The first 6 rows are patterns. Each new row is the sum of 2 different patterns, raised or lowered, with some noise. Before adding, each is slid sideways (what falls off one end comes back at the other) and multiplied by a number that may be negative. Names go in the order of the patterns.
(in the rows, 128 means zero)
Some rows, each with the names of its patterns after it:
[158 128 146 111 119 126 133 113 150 159 148 139 140 116 115 128 140 151
 123 138 148 138 151 131 133 126 143 135 114]	k_443
[152 181 108  84 114 115 140 113 133 125 161 166 134 122 114 129 118 158
 128 136 140 114 149 137 119 125 109 110 118]	k_753
[104 108 114  85 138 152 121 146 132 105 129 144 141 117 149 124 129 111
 114 139 114 115 129 128 122 134 101 114 100]	k_24
[144 120 119  98 114 100 129 143 140 117 175 109 128 149  82 169 156 162
 132 153 117 153 114 119 129 147 127 135 122]	k_486
[103  97 165 128 123 178 118 108 151 105 145 160 160 156 130 119  91 137
 113 132 123 153 181 110 116 130 144 106 126]	k_455
[160 149 125 132 109 117 101 149 101 172 124 142 154 114 179 158 129 119
 108 123 136 145 136 124 121 146 154 118 128]	k_435

New rows, each followed by the names of its patterns:
[134 108  92 125 107 120  93 140 120 115  97 112 102  86  90 111 105 113
 128  90  99  76 100  89  89  77 100 131 105]	k_443 k_24
[ 74 115 119 109 138 121 135 136 140 123  58 162 102 127 102 123 141 104
 129  94 134 147  86 126 129 102 152 112  78]	k_455 k_435
[154 121 159 152 161 132 135  96 116 112 141 157 139 130 187 122 145 156
 101 167 164 167 126 176 124 166 108 121 136]	k_443 k_486
[ 69  96 117 115 111 139 109 105  83 106 112  85  99  98 111 108 115  80
  96 103  78  99  86  97 125 130 107 143 101]	k_443 k_24
[108 132  94 132 112 156 123 147 125 108 143 130 114 113  77 133 151 131
 149 126 102 142 160 137 120 167 140 119 119]	k_24 k_435
[143 114 137 127 144 124 144 120 165 188 143 164 147 138 153 149 181 134
 184 128 142 133 141 144 150 157 161 156 150]	k_443 k_24
[150 136 158 197  94 128 120 133 105 125  80 128 198 137 161 194 113 130
 183 131 148 191 169 173 132 125 127 135 116]	k_24 k_455
[124 143 152 155 202 135 154 166 156 144 161 127 124 190 147 172 207 169
 157 188 141 198 173 163 177 135 145 139 163]	k_24 k_455
[144 144 116 121  97 126 127 140 108 105 152 108 103 105 154 134 150 142
 169  96 125  79 129 114 122 163  95  99 108]	k_443 k_435
[113 145 151 113 149 143 117 155 127 141 144 167 181 150  90  94 126 120
 108 153 126 138 144 137 103 124 133 138 162]	k_753 k_24
[103 121 130 119 132 113 112 142 137 152 139 135 134  67 155 151 165 148
 133 140 147 118  79  88 121 129 157 148 145]	k_443 k_753
[ 77  93  92 150  58  98 101 124  91  58 119 108  96  91 136  96 108 140
  66  78  94  57 110 142  92 152  68  93  30]	k_455 k_435
[ 77 130 142 164 119 192 115 159 191 102 174 152 174 138 188 129 168 133
 124 155 166 136 143 122 146 129 149 150 112]	k_753 k_486
[ 91 128 107 118 118 136  63 151  88  72 145  43 100 138 148 151 123  97
  65 110 103 122  91 105 165 101  76  94 128]	k_455 k_435
[122  88 182 166 192 157 148 183 132 187 144 119 138 138 158 152 167 131
 147 134 149 176 123 145 178 163 158 169 139]	k_753 k_435
[108 166 133 163 180 113  97  83 100 133 155 168 115 129 142 160 102  91
 174 154 127 116 124 121 122 173  71 175 133]	k_455 k_435
[139 134 121 113 141 121 144 161 184 124 131 100  92 138  97 129 149 148
 137 114 132  96 132 121 162 134 120 145 130]	k_753 k_24
[116 140 101 119 112 141 132  97 149 129 124 101 107 111 135 111 149 153
 149 134 158  99  90 121 117 129 126 123 118]	k_443 k_24
[132 109 111 129 115 138 121 143 131 143 145 138 111 124 127 117 119 126
 131 110 132  93 168 114 123 138 105 154 148]	k_443 k_435
[158  88 161 135  96 154 129 133 163 103 103  82  91 123 168 214 107  99
 118 125 121  71 156 143 163 156 157 126 138]	k_753 k_455
[161 149 163 146 163 120  94 130 106 145 189 117  87 112 132 122 121 131
 147 166 144 150 144 116 129 130 140 151 149]	k_753 k_24
[113  95 149 122 144 148 149 124 108 108 106 144 104 129 128 142 173 107
 110 119 140 110 101 123  97 158 105 111 148]	k_443 k_455
[113 154 146 154 126 107  75 149  78  83  96 106 144 107  89  82  99  90
  74  86  67 158 116  79 162 106  74 118  80]	k_24 k_455
[ 93  90 100 117 122 128 124 113  92 133  89  95  97  80 104 106  88 120
 132 130 114 123  88 136 148 136 111 153  97]	k_443 k_24
[139  99 161 162 134 104 149 133 165 118 127 109 150 121 128 137 127 116
 130 106 137 119 144 123  99 136 220 126 145]	k_753 k_486
[154 147 126 149 121 146 173 141 170 177 160 139  95 168 183 170 164 126
 187 140 167  97  97 138 155 144 155 176 133]	k_443 k_753
[ 80  56 124 100 128 116 115 105  95 149 127  96 114  87  97  98 107 116
  91  92 114 114  90 109 105 112  84  94  81]	k_24 k_435
[ 95  99 121  72 125 146 120 156 140 107 106  94 145 148 152 123 112 119
 103 138  87  87 122 127 126 125 107  88  93]	k_753 k_24
[190 141 176 199 121 210 205 207 190 190 159 187 161 158 153 208 163 187
 148 168 155 154 124 173 170 179 189 178 141]	k_443 k_486
[118 147  76 135 106 101 101  52  96 124 137 134 129  89 105 103 113 134
  86  94 137 122 111 120 124  96  93 144 173]	k_753 k_435
[147 163 117 126 149 152 132 109 137 115 115 126  95 156 122 123 165 137
 179 165 136 109  93 121 137 160 124 126 134]	k_443 k_435
[110 105 118 121 116 131 101 130 107  90 135 108 113 101  63 111 136 129
  99 101 119 110 119  67  87 113 115 117 109]	k_753 k_24
[161 160 173 160 113 181 186 165 164 180 163 175 195 138 142 191 122 184
 164 134 173 150 118 152 168 177 182 200 144]	k_443 k_455
[125 126 119 127 128 144 126 163 166 112 114 138 147  95 155 105 114 137
 113 124 166 105 129 170 129 148 162 138 136]	k_443 k_455
[148 141  72 136 168 133 139 116 126 122 101 133 127 151  95 159 105 169
 108  94 169 128 171 139 152 130 136 158 100]	k_455 k_435
[166 123 159 122 128  82  75 121 142 146 128 136 174 135 159 125  84 177
 119 173 154 144 141 139  95  97 114 150 139]	k_486 k_455
[ 83  96 113  83 151  88  98  93  10 143 149 132 108  99  90 110  82  61
  66 107 102 112  88 114  65  85  62  72  78]	k_753 k_486
[123 110 121 117 120 115  98  52 151 178 134 148 118 126 121 140 109  87
 142 126 136 112 121 115 113 111 116 139 108]	k_753 k_24
[127 111 107 117 117  85  76 139 165 104 143  65 125 100  97  92  39  89
 111 128 128 123  78  96  96 100 127  80  83]	k_753 k_435
[144 142 127  76 138 117 118 117 151 165 125 122 149 161 111 129 130  87
 137 124  97 163 130 104 131  90 148 135 157]	k_24 k_455
[174 126 130 111 122 145 149 123 133 148 114 124 140 141 101 113 116 120
 144 118 140 171 113 114 128 102 120 161 126]	k_455 k_435
[108 158 100 114 154  66 175 142  99 140  61  91  97 129 102 115  88 143
 145 103 105 147 130 110 108  98 107 112 150]	k_486 k_435
[118 104 107 122 158  91 105  95 151 121 120 117  99 138 123 135 179 105
 127 139 106 125 144 160 144 116 117  93 126]	k_24 k_455
[144 153 143 163 150 141 125 118 162 131 111 161 137 143 128 107 118 119
 104 139 149 115 152 166 120 137 144 129 157]	k_443 k_24
[ 88  63 108  88  91  78  88 109 126 117 119  94 106  62 108  46 133 108
  80 139  82  58  44  83  77 103  93 126 106]	k_443 k_486
[125  99 108 107 104 124 117 130 102  93  98 122  77 109 149 143  98 155
  82 102 107  83 122 171 133 133 152  91 170]	k_486 k_435
[102 120 114 103 144 138 130 165 116 110 138 124 151 171 173 165 135 150
  79 115 105 110 117 162 164  93  95 134 122]	k_24 k_455
[139 154 162 105 164 101 132 119 113 136 111 108 155 157 167 149 160 104
  97 136 116 111 124 136 109  89 120 113 129]	k_24 k_435
[134 166 119 117 109 114  96 124 104  77 119 123 114 124  90 105 129 121
 138 169 121 168  75 116  76  98 120  75  86]	k_455 k_435
[132 162 125 151 106  90 135 151 156 124 162 104 136 117 116 159 106 121
 142 136 149 153 125 107  74 138 158 131 119]	k_753 k_24
[101 112  77 146 133  66  45  70  89 118 128  98 116 128 137  86  56 114
 116  95 114 122 111 133 121  92 107 101  63]	k_753 k_455
[ 96 134 108 170 122 144 135 107 145 133 110 114  78 138 158 142 158 127
 106 146 170 133 120 179 142 128 122 107 131]	k_24 k_435
[ 88  75 104  76 105  75 149 165 112 124 101  96 104 153 121 114 146  93
 140 103  93 124  82  85 104 135 156  96  50]	k_753 k_24
[187 129 148 179 100 125 171 126 142 182 155 162 121 114 121 128 115 142
 134 149 181 102 114 114 125 101 122  77 125]	k_24 k_455
[109 118  80  81 103 136 169  89  81 119 113 140  99 116 100 145 145  98
 133  98 132  87 120 108 117 101 124 157 132]	k_443 k_753
[125 134 166 115 109 122 133 165 103 144 117 106 181 108  97  83 142 111
 109  93 149 138 153 128 161 106 169  77 149]	k_486 k_435
[ 66  59  95  66 101  81 100  88 108 105  90  63  84  85  67  71  84  88
  67  94  41 129  74  79  95  56 123 106  90]	k_443 k_435
[147  94 142  99 135 104  61 128 119  95 111 106 103  97  97 114  96  83
 102 112  94  97 133 110  95 123  64  93  67]	k_443 k_435
[142 111 117 114  97 108 106  98 126  92 110 105 104  77 104  66  96  97
  97  82 131  60 118 143  68 156 132 117 112]	k_24 k_486
[121 144 144 162 108 120 100 108 128 142 127 159 151  85 133  86 144 141
 167 142 142 135 103 127 112 127 128 145 182]	k_486 k_455
[120 121  97 119  72 118 107 101 128 106 122  95 135 111 110 112 152 141
 116 126 127 118 115 103 135 119 138 138 146]	k_24 k_486
[137 171 137 167 156 152 102  55 168 184 155 140 138 157 150 166  84 105
 133 110 163 152 131 127 127 109 109 132 121]	k_753 k_455
[111 106 128 119 135  81  56 113  70  79 113  73  81  79 109  61 100 112
  85 111  74 126 117  97  92 115  70  95  96]	k_443 k_24
[165 162  92 159 163 181 160 172 129 152 144 156 135 158 172 168 136 159
 119 120  85 144  96 185 151 166 156 171 170]	k_486 k_435
[105 148  94 179 143 151 155 126 168 145 130 130 129 116 140 157 138 135
 118 142 151 130 131 143 159 124 137  95 116]	k_443 k_435
[154 112 138 147 175 171 156 143 138 130 166  90 162 136 133 182  88 137
 106 147  97 141 114 156 129 152 144 157 135]	k_443 k_486
[130 134 144 123 132 162 136 107 152  98  99 133 127  51 123 129  81 158
  74 104  97 104 104 134  92 128 131 108 121]	k_24 k_486
[ 98  98 142 175  97 106 111 138  85 100  57  77 120 109 117 169  92 136
 109  88 146 102 174 161 145 107 104 111 123]	k_486 k_455
[128 114 136  76  86  93 104 114 107  92 115 147 106 127 139  85 112 142
 139 123 156 124 105  70 129 162 120 122 114]	k_753 k_24
[112  74  80 104 126 129  68  89  96 129  86 117  61  89  97 103  86 120
 102  46  97  75 122 140 132 117  87  84  70]	k_455 k_435
[ 90 108 104 124 109 119 102 106 115 104 103  89 111  96 136 111 131 139
  95 118 133 120 102 123  89 122 108  81  78]	k_443 k_24
[106 121  89  81 111  95 126 117 133  92 131  98  97 107  87 140  94 102
 111 134 115  97  94  95 100 124 132 105  88]	k_443 k_435
[122 147 135 119 123  87 146 141 116 100 144 149 194 142  59 125 129  95
 129 155 106 175 143 105  97  90 130 135 190]	k_753 k_455
[144 167 180 134 151 113 151 143 110 161 114 150 157 172 163 141 133 139
 108 167 151 117 163 123 124  90 133 130 153]	k_486 k_435
[100  65  58  61  45 112 139 125 113 126  82 113 100  69 108 135 104  95
 113  95 141 117  62 105 110  55 118  98  72]	k_24 k_455
[131 121 116  97 146 107 139 144 155 114 154 131 131 197 178 149 126 105
 103 142 135 141 122 140 179 138 113 125 168]	k_455 k_435
[130 132 105 115 187 163 147 187 131 148 193 118 165 207 195 172 147 126
 110 129 149 125 186 169 206 156 124 196 193]	k_455 k_435
[140 115 113  93 129 104  98  90  94 101 115 128 115 106 162  80 121 119
 100 150 134 135 133 123  92 120  99 103 125]	k_443 k_486
[148 135 139  90 119 100 115 101 130  97 169 170 149 155 126  98 142 110
 160 126 137 171  97  89  92 141  97 134 121]	k_24 k_486
[116 111  86 146 113  97  81  80 132 147 140 102 158 133 117  92  44 127
  98 131  73 181 114 155 165  64 162 149  66]	k_455 k_435
[140 178 214 151 211 148 143 151 159 161 203 234 182 197 183 169 143 131
 205 204 171 172 208 187 210 209 149 173 187]	k_443 k_455
[129 132  95 135  83  83 169 129 139 191 125  87  97 118 181 166 171 140
 140 112  94 106  77 122 128 162 173 119  85]	k_753 k_455
[119 140 157 158 123 128 148 149 158 122 119 135 149 120 100 167 127 165
 124 146 115 150  91 150 144 130 156 110  96]	k_443 k_435
[ 95 143 132 152 136 131 117 126 112 128 157 151 145 163 115 131 124 127
  80 134 110 102 187 130  88  60 110  97 149]	k_753 k_486
[160 143 170 148 162 164 145 148 148 141 127 177 151 135 145 141 165 171
 150 167 126 158 111 170 174 119 129 105 125]	k_753 k_435
